Each cloud of rows lies close to a flat space through zero, with a little noise off it, and is much wider in some directions of that space than in others. After each cloud: how many dimensions does that space have?
In the rows, zero is written as 128.

[[177  66 128 138 149 179 104 136 148  96 101 111 102 112 181 144 102  84]
 [109 179 104 108 107  67 158 146 163 151 111 108 112 139  66 142 155  94]
 [149 142 106  96  99 124 118 157 128 117 107 138 119 164  88 107  92 113]
 [ 94 102 141 128 127 108 156 128 133 134 142 105 144 124 132 153 129 148]
 [110  67 175 116  67 145 158 109 160 153 150  84  54 111 156 123 118 170]
 [150  72 118 110  61 149 162  82 187 128 135  95 103 122 143 116  98 123]
 [111  65 122 116  84 187 119  31 103 103 147 138  71 134 155 123  77 211]
 [178 137 189 100  90 185 107  52 133 104 125 162 103 108 162 149 141  86]
 [118 126 117 126 133  85 183 169 150 183 170 115 141 128 118 115 132 191]
 [ 99  90 122 127 189  87 117 111 122 111 134 101  90 154 148 132 122 176]
 [132  76 138 187 153 181 111  86 130 109 166 113 164  88 196 121 119 127]
 [ 92 115 119 126 148 145 150 156 118 129 156 142 190 133 143 132  94 117]
 [154  94  92 119  69 169 141 116 137 128 126 119 145 147 110  74  83 223]
 [143 155 158 131  88 121 100  93 119 105 117 112 126 137  92 116 147 153]
 [117 159 100 179 149  68 140 160 116 182 123 146  87 111 117 141 201 126]
 [104 100 124 109 108  81 148 172 141 140 136  77 102 137 100 115  90 135]
 [134  82 101 127 184  90 103 174 117 100 146  87 136 149 130  97  56 136]
 [128 171 128 135  76  58 133 106 121 155  84  99 114  88  80 111 191 107]
 [115 154 110 106 158  60 151 215 124 140 106 150 164 159  95 164 136  64]
 [120 112 104 159 109 117 123 123 142 133 121  97  91 133 113 110 137 159]
 [159  80 122  94  88  80 152 166 147 135 141 103 144 163 116  77  76 160]
 [170  92 119 102  79 149 144 190 171 145 138 104 122 155 123  63  68 148]
 [ 82  97 142 141 112 155 151 117 178 155 115  92  73 118 169 116 165 135]]
 -> 14

[[136  85 122  97 110 111 133 139 118 124 115 125 131  93 110 126 136 135]
 [129 102 101 155  77 134 151 114 129 205 147 163 122 146  85 102 178 140]
 [103 166 240 126 165  95  81 143 168  99 153  83  88  44 154  72  26 183]
 [122 144  75 118 137 133 137 111  75  97  88 107 108 244 183 157 138  13]
 [141 132 156 104 142 123 112 141 148 102 138 128 140  67 114 133 110 168]
 [134  88 158 109 100 104 125 141 141 150 143 130 122  51  93  94 122 185]
 [131 123 107 112 124 125 129 121 103 118 115 121 118 155 137 135 133  89]
 [164  86  48 109  77 137 161 107 107 173 124 174 148 170  75 154 212 100]
 [154 100  46 107  84 134 153 105  89 158 111 153 124 204 104 149 192  60]
 [120 115 125 119 144 128 130 148 114  91 106 109 136 117 150 142 118 123]
 [116 168 181 135 166 127 105 136 150  99 140 107 121 100 150 119  82 150]
 [109 174 213 160 170 129  97 144 184 109 158 114 129  52 144 105  70 204]
 [109 200 146 149 177 142 109 118 121  79 117 106 112 193 192 140  91  75]
 [113 138 207 116 166 108  94 160 160  77 131  93 130  26 145 113  58 190]
 [130 157 174 110 199 131  98 158 152  38 116  97 161  57 162 165  71 164]
 [126 149 149 127 143 127 115 128 135 107 131 118 126 121 138 129 102 132]
 [121  83 116 130 111 127 145 143 123 140 120 135 142  97 114 126 147 160]
 [104 139 189 138 146 116 106 139 143 115 135 100 105  89 147  93  74 157]
 [147 133  85 111 141 142 136 123 109  96 109 134 146 169 138 173 151  83]
 [131  99 111 128  90 123 143 120 123 170 137 143 124 131 102 114 157 134]
 [104 145 154 169 142 138 129 132 145 139 138 125 133 117 146 114 113 157]
 [108 139  96 171 105 144 147  99 108 174 128 138 107 221 144 114 158  76]
 [126 139 147 113 159 120 113 139 122  79 111 102 124 119 158 138  96 117]]
 -> 5

[[131 162  87  82 118 101 116 121 117 145  87 115  70 166 107  90  93  72]
 [105  92 143  83  65 118 141  57  92 158 189 130  99 124 125 112 127 104]
 [105 101 163  67 125  86 135  70 156 135 145 180 190 146 181 147 135 149]
 [142 145 146 152 125  99  88 140 126 106  59 121 183  91 124 159 185 130]
 [142 181 101 135 157 122 149 143 150 100 108 111 131 124 175 150 126 129]
 [134  99 148 143 100 107 102  92  96 119 116 139 122 143 126 135 149 148]
 [134 128 105 114 135  91  97 104 166 145 134 134 116 144 133 131  98 159]
 [151 154  84 147  84  95  90 152 136  79 141 104 138 142 126 119 145 110]
 [110 129 150 128 130 130 141 137 102 118  99 122 175  90 108 127 187  97]
 [120 135 131 139 137 151 107 120 131 125 153 158 142 156 168 142 108 127]
 [ 97  76 180 103 146 126 138  95 132 174 125 155 155 100 100 136 140 156]
 [136 149 121 136 163 128 105 157 166 114 113 143 199 114 159 140 138 142]
 [127 126 135 138 140 118 131  96 114 148  83 142 100 133 166 140 114 147]
 [141 103 122 112  90 128 141 132 111 120 155 119 134 119 121  91 140 118]
 [133 107 147 120 108 107 112 107 120 129 103 156 133 153 152 130 125 137]
 [139 161 129 112 116 159 137 139 109 126 131 115 120 121 137 128 124  85]
 [129  85 159  96 133 121 135  86 141 140 163 155 136 148 135 138 115 175]
 [159 110 169  94 166 167 153 133  90 150  61 133 158  89 125 105 149 137]
 [154 139  95 156 107 145 135 140 105 104 155  96 108 115 139 110 137 125]
 [136 156  86 133 129 121 127 132 115 105 129 111 123 138 142 109 136 108]
 [133 140 163 136 162 161 153 157 102 111  91 108 134 112  76 145 166 118]
 [119 165 121 168 156 155 174 182 122 133  67 100  55 131 102 135 104 100]
 [154 149 135 156 127 119 119 140 116 103  79 106 125 114 123 154 155 137]]
 -> 12

[[140 137 121 103 111 128 101 131 130 131  99 136 122 121 133 133 113 127]
 [ 54 102 162 160 129 177 184 112 113  50 150 102 163 145 120 134 144  98]
 [161 111  82 141  78 111  21 145 151 148  18 145  70  90 135 143  98 146]
 [ 78 117 157 154 124 174 165 131 122  72 146 118 159 126 120 130 146 106]
 [195 143 106  39 186  51 117 121 124 213 189 140 139 155 140 119 130 152]
 [113 132 114 152 107 132 104 132 123 136  96 124 103 112 129 126 127 131]
 [ 66  94 144 191  85 181 132 131 132  59  90 123 114 106 121 131 130 110]
 [196 169 119  63 152  61 125 134 117 207 160 141 135 148 147 126 136 151]
 [ 95 118 133 159 119 163 124 120 124  93  99 121 135 123 133 143 131 111]
 [152 131 124 109 131 119 119 119 125 148 123 126 119 130 136 124 132 139]
 [ 81  91 125 174  85 162  87 134 137  83  60 119 109 101 122 126 112 115]
 [111 132 142 115 140 119 168 118 110 143 162 126 140 137 129 126 140 119]
 [188 135 115  82 144  76 113 130 115 184 154 147 128 145 129 126 129 140]
 [104 116 135 133 142 149 162 120 120 104 144 112 148 129 120 124 137 118]
 [142 136 115 115 122 115 122 132 132 144 126 135 127 126 132 117 126 123]
 [ 78 101 148 169 111 186 141 121 142  85 104 114 138 119 121 119 123 107]
 [ 78 114 143 180  97 171 117 123 139  77  85 113 116 115 118 138 130 117]
 [130 132 139 117 130 141 134 122 129 124 143 127 141 138 140 132 129 126]
 [137 128 116 139 113 126 115 127 132 136 128 122 114 126 126 129 120 127]
 [191 151 118  78 151  90 134 131 105 175 161 143 131 141 139 117 139 143]
 [178 158 106  74 152  64 100 136 124 203 135 145 115 134 125 124 121 146]
 [165 132 109 114 115 119 108 140 140 148 104 138 111 113 127 132 112 133]
 [ 95 120 144 152 116 151 131 136 132 102 122 118 127 122 126 129 123 118]]
 -> 2

[[114 130 141 119 134  99 106  78 126 139 177 146 151 159 121 152 148  90]
 [117 110 145 126 110 111 110 125 165 167 149 141 132  99 120 154 126 131]
 [163  83 125  96 143 107 183 144 118 149 132 126 106 118 117 119 160 122]
 [149 152 118 139 140 157 116 167 136 126 104 120 126 156 113 132 142 122]
 [133 109 120 106 125 101 148 123 119 130 138 148 137 128 101 146 101 129]
 [136 115 125 108 102 113 180  49 123 188 131 170 115 151  75 180 131  73]
 [163 117 110 109 166 117 169 142  83 131 105  96 128 137  99  97 158 125]
 [ 97 152 151 146  86 123 117  70 136 147 135 138 128 139 109 148  79 106]
 [107 131 144 128 110 113 143  69 112 131 143 127 129 120 109 132 106 122]
 [138 137  98 126 121 164 111 157 129 120 100 136 123 161 115 147 113 137]
 [100 155 162 156 107 120 104 141 134 106 132  97 130 115 129 102  59 154]
 [ 96 121 117 123 106 143  57 117 150 158 128 130 152 111 123 157 123 147]
 [107 163 142 160 122  97 166 112 130  96 144 135 117 125 151  87  52 117]
 [120 133 140 126 121 118 125 111 131 131 149 136 128 145 117 141 115 114]
 [122 128 122 134 130 159  79 164 131 105 112 100 126 127 185 100 151 149]
 [123 154 131 142 120  90 146 118 140 129 146 158 132 167 130 128  70  81]
 [118 151 110 153 146 160 113 173 157 101 145 127 106 135 152 106 115 150]
 [131  90 120  99 135 121 129 153 110 102 154 115 113 128 146 105 130 156]
 [134 136 165 119 124  96 148  67  80 142 123 101 141 160 113 112 149  77]
 [105  99 155 116 127  92 119  98 131 157 167 101 126  89 129 106 137 139]
 [142 109 137 116 117 111 120 139 153 196 108 127 138 101  89 157 140 122]
 [159 122 156 121 141 115 159 132 109 131 129 108 121 143 102 124 158 111]
 [133  99 111  96 118 129 115 104 108 144 112 143 147 132 135 152 160 117]]
 -> 11

[[110 129 126 153 168  80 118  94 128 137 124 138 137 126 161 166 135 132]
 [115 132 118 123 174  77 142 122 176 153 102 143 158 113 118 130 153  90]
 [118 151 141  91 128 117 138 171 164 157  95 140 131 126  58  79 125  57]
 [138 148 173 101 111 158 109 126 117  99 111 130 124 111 127 115  93 108]
 [141 119 155 146 131 128  95  88  92  90 164 123 133 125 187 162 116 169]
 [125 133  96 113 120 130 169 174 169 171  96 127 143 111  68  81 159  86]
 [140 139 131 132  87 160 127 159  91 137 132 118 121 115 108 100 131 128]
 [124 134 137 131 126 118 116 133 113 133 134 129 123 132 125 125 127 123]
 [150 135 139  69 113 171 156 163 194 114  93 129 144 107  73  74 119  81]
 [136 138 112 110 105 153 160 174 154 158 100 124 147  97  76  78 149  89]
 [105 124 125 147 170  86 116  86 127 121 128 141 116 155 169 181 116 149]
 [115 104  96 132 172  80 145 118 178 145 143 133 142 156 124 139 155 130]
 [ 97 129 139 107 197  56 123 104 193 134 109 152 138 154 123 150 122  88]
 [137 127 137  93 133 140 142 134 175 117 113 128 140 121 105 105 123 105]
 [100 120 149 150 195  48  88  68 122 112 159 146 123 167 185 194 114 145]
 [112 158 165  91 137 114 117 151 148 136  94 144 122 129  81 100 100  62]
 [141 148 150 101 106 163 132 141 135 117  92 126 133  97 109 103 108 102]
 [123 136 118 119 107 134 138 163 126 148 125 126 112 143  86  99 131 109]
 [147 129 116 102  87 174 155 181 141 139 123 116 129 121  70  71 136 110]
 [114 135  93 151 108 132 143 150  98 164 117 124 105 141 111 127 138 135]
 [ 99 133 174 127 204  52  85  61 146  97 126 153 132 148 179 190  95 115]
 [126 125 120 128 146 115 138 117 152 130 114 132 144 115 136 133 139 121]
 [140 144 141  90 126 143 150 153 176 133  89 131 157  89  87  83 134  76]]
 -> 6

[[138 129 143 103 157 124 142 100 155 127 121 127 119 155 123 135 124 139]
 [123 126 125 149 123 132 115 143 105 124 124 126 139 118 129 126 129 109]
 [122 106 120 141 102 124 110 156  99 106 100 136 156 123 113 130 126  81]
 [125 152 126 151 140 140 128 113 115 152 142 101 113 127 132 129 140 121]
 [138 115 179 107 206 121 126 125 139 115 110 126 122 116 145 124 104  94]
 [124 114 110 153 106 135 115 165  91 101 140 131 160 140 123 119 130 107]
 [124 137 135 157 164 136 103 121 101 130 103 108 137 129 116 141 127  78]
 [137 140 145  94 159 123 144  86 174 138 111 133 110 152 124 137 124 164]
 [129 135 151 116 157 130 139 121 151 130 115 127 116 133 141 116 124 147]
 [140 111 134  54  73 103 182 119 186 133 120 153  99 134 131 119 134 178]
 [126 138 117 130 144 122 109  89 141 134  94 133 138 148  95 160 125 128]
 [147 111 165  67 138 118 187 133 160 126 146 121  94 140 158 104 130 134]
 [132 148 132 100 152 118 129  76 183 153 121 143 105 117 123 146 116 188]
 [113 138  88 207 113 149  86 152  52 122 145 107 165 134 109 139 141  72]
 [120 164  74 146  76 139 134  95 141 163 167 126 114 144 113 140 152 201]
 [137 118 139  92 119 130 174 145 147 109 152 130 117 168 148  99 135 159]
 [128 136 127 116 114 134 153 129 146 138 158 129 106 128 149 109 135 176]
 [131 131 155 134 183 132 119 121 121 125 116 112 126 129 132 131 121  93]
 [143 108 167 108 187 119 126 125 126 112 114 123 131 124 128 136 110  71]
 [129 147 113 116 114 129 146  96 152 145 136 125 114 159 116 135 142 166]
 [140 108 146 105 164 115 126 125 138 101 108 140 143 146 117 137 113 106]
 [139 129 135  91 126 120 152 113 167 139 156 139 103 119 143 124 125 180]
 [140 133 143  83 134 123 166 109 172 143 159 130  94 130 150 118 130 180]]
 -> 7
